The rows are grouped in 4 different ways at once. Each group adds its own fixed numbers to the row, and there is some noise. The rows also spread widely along 13 directions, which tell nothing about the answers.
Some rows, each with its group in each grouping after it:
[-14   1   4  -7   1 -23 -23  -1  -5 -23  25 -22 -15  21  10 -19  -4  -7
  -6 -51  -8  20 -13 -18  17 -17 -17  15 -12 -38   7  45 -62   9 -15] : (0) (1) L Kule
[ 17 -10   0 -15 -28  10   7  30   1  -8  -9  27  11 -12 -40  12 -26   7
  -3  -7  -7  27  20  13  -3  18 -14  -2  -2   3  -2  -5  40 -12  12] : (2) (0) F fatu
[ 32  21  10 -27 -71   0  16  15  -7 -27  25   5  10  18 -19  13  -8  25
  33  -1  25  -3 -27 -23 -15 -13  -7  25 -18  14  -4  -6  15  -2  29] : (1) (1) Y Tepa
[ 35 -15 -14  15 -23 -15   4 -36   1   5  -2  -9   4  38   5  16   5   2
  20 -22   6 -27 -41 -18 -12   8   2  -6  -2  19 -13  -7   6  17 -12] : (2) (2) F kes
[-18  20   6  21  23   3  -5 -35   5  20  -5 -24  -6  32   3 -40  20   6
  -9   3 -34 -19 -15   9   5  -8   7   4   2 -22   0  -6 -50  -5 -48] : (0) (3) L Paref
[  5  46  18 -18 -59  43   0  38 -28 -18 -13  56 -10 -21 -57  18 -20  -7
   3  12  -7  28  38   0   3  -7  28  13 -44 -24   1 -31  30  -3  55] : (1) (0) Y Paref
[-10 -12  -6 -16  29 -36   7  16   4  -7   8 -19  -3   0  20  -8  16   3
   1   1  11  12  -6   3  -7  -1 -26   3  19  28 -16  31  -1   0  15] : (1) (2) L fatu
[ 12  -5 -58 -18   0   1   7  27  16   4  29 -58   3  -2  22  -9   5  16
  25 -12  62 -11  -7 -42 -18  -3 -12  18  27  -2 -16   3   2 -17 -41] : (1) (3) F Kule
[  9   9 -10  -4   3   0  16   2  -1  30 -26  12   4  -5  -5  -7  18   8
 -26 -21  -1 -10   4  -1  10  -6  -6 -10  21  10  20 -28   8  -7 -14] : (2) (3) L kes
[-41  30  29  28  40  38  -1  10   8  32 -28  15  -3 -23   6 -29   7   0
 -22  88 -34 -11   6  42  10   8  19  13 -15  -3 -15 -32  -3 -28  24] : (0) (2) L Tepa
[ -1  -3  15  -8 -30  42 -30   8   6 -20 -24  26  -6  17 -54 -11 -24 -25
  -7   2 -41  35  28  24   1  19 -19   0 -28 -33 -19  24  13 -24  16] : (1) (2) Y Kule
[-14 -29   7  -1  17  -7  10  18  16  10  14  37   6 -13  -2  24 -40  -6
  -4 -12  21  22 -33   5  18  -6  -6  -1  -8   1  -1  18  17  29  20] : (0) (0) L Paref
[-34  14  15 -35  -3  16  12   1   4 -14  20  -5 -10  12   8   2 -13   5
 -24 -28  41  21   0 -10  15 -37 -30  19  -3 -18  19  28 -11 -11   4] : (1) (2) L Paref
[ 33   9  13 -16 -53 -59  -1  21 -33 -31  34  15   6  11 -18  15 -14  18
  30 -41  -9  14 -29 -40   6  -9   5   9 -32  -1  -1   8 -30  33  23] : (2) (1) L Paref
[  0 -11 -45  -5  -1   0 -17  62   0  35 -29  16 -23 -50  30 -28   2  -7
 -11 -27  10   4  31 -46  10  23  21 -20  10 -38  14 -36 -33  -5 -19] : (0) (2) Y Tepa
[  4  37  10   9 -16  28   7  26 -16 -11  40 -44  28  -1 -11 -11 -13  14
   2  26  15   8 -22  10 -11 -10  -8  44 -23  -8   4  -6 -14 -27  -9] : (0) (0) Y Paref
[ 26  -9 -29   6 -30  -4  -3  -2   9  21 -19   3  -8   3   9   5  13  -8
  -5 -23  15 -14  -8 -19  -5  16  14 -17  12   5  -9 -17   9   9  -9] : (2) (3) Y Paref
[ 17 -28 -14 -23 -22  -1  -1  27  17  -8  20  -4  13  13  -9  -8  -8   9
   4 -13   7  25 -23   9 -10  12 -42   7  10  13 -12  33   6  -8   1] : (1) (0) Y Kule
[-25  41  12 -11  -5  22  11 -15  -5 -18  13 -36 -15  14  19  11  16  -9
 -24 -19  52   5  -4  -7   8 -49  -6  34   1   1  20  15  -4 -13  22] : (2) (1) Y Kule
[ 11  -9 -23  16  23 -21  -1   4  -4  -8  12 -42  11  -5  12  15  -9 -24
   4 -17  34   6 -20  -6  -8   5 -10  11   1  14 -19  29  13  13   5] : (0) (2) L fatu
[  8  12   0 -11 -21 -13   1   6  -1   4   3  -5  -4  12  -7 -12  15  14
   4   2  -8   3   3  -3  -7   0  -2   5   5  12 -12  -1   3  -8   1] : (0) (3) F Paref
[ 17   3  -5 -12 -32 -12 -13  -6  10 -13   9 -51  -8  18  13  -8  18   4
 -18 -38   8   2  22 -14 -15  16 -22   2  17  -5   0  28 -21 -30 -36] : (1) (3) F Paref
[ -4  45   7  14   2   8  26  17 -23  18   1   7  -6 -42  13  24   0  -4
 -22  -5  36 -11   5 -20  16 -19  39  13 -12  -7  33 -52  -7  12  15] : (0) (0) L Paref
[-13  14   9 -14 -13   9  -1  33  -7   6  10  21  -7 -14  -3  -9 -12  13
  -6   6  -2  23   0   4   9 -10   2  19 -16  -6   1  -5 -11  -2  17] : (1) (0) F Tepa
[-20  14  21  13  27  -2   7   1  -7  -6  33 -46  22   0  14  10 -22   1
 -20   1  28  11 -32   8   7 -22 -22  30 -13   4   6  25 -17 -13  -9] : (2) (2) L Paref
[ 32 -14 -23   7 -26 -10  -8  39  10  17  29 -37  23 -21  33 -21   5   0
 -37  -3  20  14 -33  21   0  34 -30  20   3  21 -17  16  -7 -10  10] : (0) (0) L fatu
[ -6   9  13  -3   5  -4  10   0  -1 -27  17 -25  13  14 -17  18 -16   7
  13   1  16  12  -8  -4 -11 -13 -13  21  -1   9  -2  28  17  -9  -3] : (2) (1) F Paref
[ 37   6 -37 -21 -15  -8  31  15   6   4 -13 -14  14  -4 -10  11  26   2
  -2 -21  43  -4   5 -13 -18   6 -18   5  33  38   4  -3  50   2  12] : (1) (1) L fatu
[-21  -1  18   1 -22  22 -15   1  14  10  -3  21 -24  -7  24  -5   0  -7
 -47  11  -2  16   4  32  21   4   1  10 -13  -4 -14   6   0  -9  39] : (2) (0) F fatu
[-17   8   0  22  48  -8   1  14   4 -11  12 -37  14   5   4 -12  11  10
  39  69  -8 -11 -22  10 -26   6   7  18   9  19 -31  13  -2 -15  -6] : (2) (1) Y Paref
[ -2 -16  23  15   9 -10 -21 -18  17 -48   9 -18   4  23 -27  15 -24 -17
  31  30 -22   9  -3  23 -21  23 -13   4 -14   1 -53  59  24  -7  18] : (0) (3) L Paref
[-29   2  12   0  22  -2 -11   5  -5  13  -5  13  -5  19  -2 -25   4  -3
  -8  20 -29  26 -22  24   8 -12  -7   7 -11   9 -18  19 -16   3  18] : (2) (2) Y Paref
[-14 -35 -14 -39   1  -9 -15  51  17 -12   0  38  -4  -3 -16 -32 -18  13
  19  26 -25  39   7  12   3  22 -32  -6   0  -6 -47  32  17  -6  35] : (2) (2) L fatu
[ 15   1 -28  19 -19  21 -13  26   4  12  10 -14   7 -18  -5   2 -35   0
  21   4  23  -8  -9 -24  -5  11  23  13 -18 -26 -20 -23  10  -4 -20] : (0) (3) F Tepa

New rows. What belongs after each?
[-42 -10  35  19  23  28   7 -30  45  24  -7   9 -17   1  42  17   3   0
 -39  46  19 -21 -26  33  19 -12   6   9   6  17  -6   0  18 -16  24] : (2) (1) F Kule
[-27   0  33  -2  26  -4   2 -15  12 -45   5 -18  -5  21 -18 -15 -13  17
  28  12 -32  -7  13   3  -7  -2 -16   5   5 -34   2  23 -26 -26 -33] : (0) (1) L fatu
[ 29  -9   7  27  -8  -1   3 -40   8 -52 -15 -34  -8  -5 -11  69 -21 -40
   7 -38  35 -21  29 -12 -24  27   8 -12   4  -8   5  20  31   0  -7] : (1) (0) L fatu
[-24 -22  -8  -2  24   5  13   4  24   5   3  31 -13  -5  17   2 -10  10
  19  32  11  -9 -24   4   7  -1  11  -2   3   1 -26  -7  12  17  22] : (2) (0) L fatu
[ 11  22  -4 -18 -15 -14  27  37  -3 -15  10 -26   3 -33  18  28   6  24
   8   9  53 -14  24 -39 -16   1   9  11  20  14  15 -21  23 -27   5] : (2) (1) F Paref
[ 24 -11 -60 -36 -38   0   0  68   2   4  38 -21  14 -12  20 -16  -9  10
  21  -7  66  21 -28 -40 -12   7 -20  22   0   2 -27  12  15  -1  17] : (0) (2) Y Paref
[-40  19  26  -5   5  41  12  -4  12   1  26   4   6  23 -16 -10 -27  28
  12  31   5  -1 -25   4  11 -37   2  33 -22 -30   5  -7 -11 -15 -24] : (1) (1) F Paref
[ 20  -5 -52  -7 -27 -10 -31  11 -10  14   1 -11  -7  31   4 -63  20  -4
   0 -32 -27  14 -17 -15   5  20  -9   3 -13 -25 -33  13 -49  15 -15] : (2) (2) L fatu
[-31   8  -1  26  33  16  -7 -12   0  15  15 -16   0  19  -5 -18 -29   7
  19   0  -6  -4 -33  -7  11 -29  17  19 -18 -32  -5  -6 -34   7 -49] : (0) (3) F Tepa
[-15  48  26  39  38 -20   0 -50 -27 -14   4 -67  -7  27  17 -10  28  -9
  -2  -7 -20 -26  -5  -9  -6 -16  17  16  -9 -13  16   1 -72  -4 -40] : (0) (2) L Paref
[ 23 -21  -8  27  -4  -4   8   6  17  38  -5   5  12 -17  15  34 -11  -9
  -9  21  23 -18 -36   5   1  21  12  -3  -5  36 -16 -22  35   7  14] : (1) (2) F Kule
[ -4  19  34  -9 -37  29  12   2   0  14 -10  40  11   9 -35   1 -20  19
 -22   3 -16  14 -13  18  17 -17  -6  15 -20  -1  18 -21  19 -11  14] : (2) (1) F Tepa
[ 21 -10  14   2 -43 -19 -11 -19  -6 -18  -3   9  -7  27 -15  12  -6 -12
  -3 -49 -16   8 -18  -4   5  -1  -5  -6 -14  -1   1  16  -8  16   6] : (2) (1) Y fatu
[ 33   4  14  13 -63  -2  -3  20  -6  -7  22  -7   2 -38  25  45 -27 -13
 -23 -10  47  -9 -13 -15  10  14  11  12 -36   3  -6 -18  15  -2  42] : (1) (2) L fatu
[ 16  37  -7 -33 -61  -8   9  20 -15  19   9  -6 -11   6  19 -32  41  27
 -22 -25  13  -1  -2 -22   5 -17  -4  12   7   6  16 -28 -30 -14   4] : (0) (3) Y Paref
[ -6  -8   2  -6 -18  14 -17  10  29 -30  22 -49  -7   0  34  -7   2   8
 -11  31  18   3  15   9 -21  36 -22  13  11  -8 -29  40  -4 -46   1] : (2) (0) F Paref
[-37  28  23  23  25 -14  -8  12 -20  41   2   7 -21 -27  32  -7   5   7
 -35   1 -12   1  -5  -3  33 -31  41   7 -15 -10  14 -35 -50   7 -10] : (2) (3) F Paref
[ 27   4  17  17 -35 -16  -5  21 -16   2 -24  48 -10 -21 -24  15  -5  -5
  13   6 -42  -6  14  -8  -2  32  39 -22 -22  -8   3 -41  -7  12  17] : (0) (0) Y Paref
[ -8  12   3  -7   2  18  -2  37   0   8  -5  -4  -1 -24   7  -9   2   9
 -12  27   3   4  24   3  -2   6  -5  10   1  -1  -2 -13   6 -36   5] : (1) (2) F kes
[ 11  -2 -16  41  55 -16   7   0  -9   8 -12 -38  17 -18   6  19  -3 -23
   6  -7  14 -17  -7  -9 -11  10   7  -2   9  10   7  -3   2   3 -26] : (0) (2) L kes
[ -3 -11   2  -3  16 -11  -2 -22  18 -18  -9 -24   2  27  -7  -5   5  -3
   3  -4  -5   6  -5  16 -16   8 -31   0  21  18 -23  46  14 -12  -3] : (2) (3) L Tepa
[ 16  18 -17  18  -5 -17  10 -19 -20  25   6 -18  -5  10  20  19  11 -17
 -21 -62  37   3 -38 -17   7 -25  14  16  -5  24  21  -4 -14  41   4] : (0) (0) F Tepa
[-44 -27  16  25  53   6 -22 -15  26  -6  -5  23  -8  17 -18  -8 -33  -8
  27  43 -42   5 -17  25   7   5  12  -8 -16 -26 -45  29  -5  10  -8] : (2) (3) L Paref
[-32  -4  -9  -6  12  17 -19  32  10  22  -5  26 -25 -14  32 -32   4  13
   2  45 -11  -2   2  -2  13   3  17   4  -8 -20 -28 -18 -17 -13  17] : (2) (2) F kes
[-46  23  29 -35  20 -10  -7  17 -34 -63  13   5 -17  18 -45  -1 -23  -3
  22 -41 -11  55  29 -11   9 -58 -19  21 -16 -31  14  49 -20   1  13] : (2) (1) Y fatu
[ 14 -14 -54 -10  -5  11   6  37  14  46  -5  17  -2 -12  22 -25  19   9
  -6   1  23  -1 -18  -8   1  13   4   1  19  11 -10 -23  12   9   5] : (0) (0) F kes
[-20  -8  24  16   3   7  -3 -37  -4 -12   0  50 -13  37 -39  36 -39 -20
  41  15 -13   9 -39  15   8 -27  26   7 -47   3 -41   9  35  46  45] : (1) (2) F fatu
[-13  16  -4   1  46  -9  32  -9  -6  -7 -20   8   0  -7 -31  36  -4 -16
  20   0  28   1  11   3  -8 -29  10   3  17  29  -4  -2  61  18  26] : (0) (3) L fatu
[ -7   2  30  12  -4 -20  10  -5   8 -16  42 -36  -1  -1  29  14 -15  29
  24  31  18 -28 -27  -5  -4 -11   9  20  -5   9 -16 -10  -9 -20  -8] : (0) (3) F fatu
[ 14 -11  11   9 -12   4  -2  50  -1  20  18  -2  35 -42 -12  31 -41  -9
 -42  -9  30  36 -16  29  14  -3 -27  22 -12  32   2  13  54 -16  29] : (0) (3) F kes
[-11  -2  17 -11 -17   4   4  32  -2  -1  21  17  -1 -15  10   1 -13  10
 -14  10  11  21 -19  18  14 -12 -10  16 -12  11  -5   1   4  -4  37] : (2) (0) Y fatu
[ 13 -17   8   6   1 -28  15  34  -1  19  20  17  22 -26   0  11 -31  26
   9 -14   4 -10 -33 -14  15  -8  -2  -3  -3   1  16 -27  -7   5 -20] : (0) (3) L kes
[-26  24 -39 -32  11   5   6  57 -17  33  -6  35 -21 -23   4 -33  16  16
  -6  -6  11  29  19 -23  16 -21  20   8   5 -16   6 -26 -18  14   9] : (2) (0) F Paref
[ 21   6  10  -5 -38   3  -5 -10  10 -17  -1  -6   4  26 -26 -26   1  21
  18  12 -39 -16   8  -2 -14  27  -7  -5  -4 -27 -16  -6 -17 -26 -29] : (0) (3) L Paref
[-15 -23 -11 -31   5  -6  16  -5  24   4  -1  13 -10  13   7  -8  -1  16
  -4 -26  22   4  -7  -5  10 -16 -26  -9  28   0  -2  12  12   0  -9] : (2) (3) L fatu
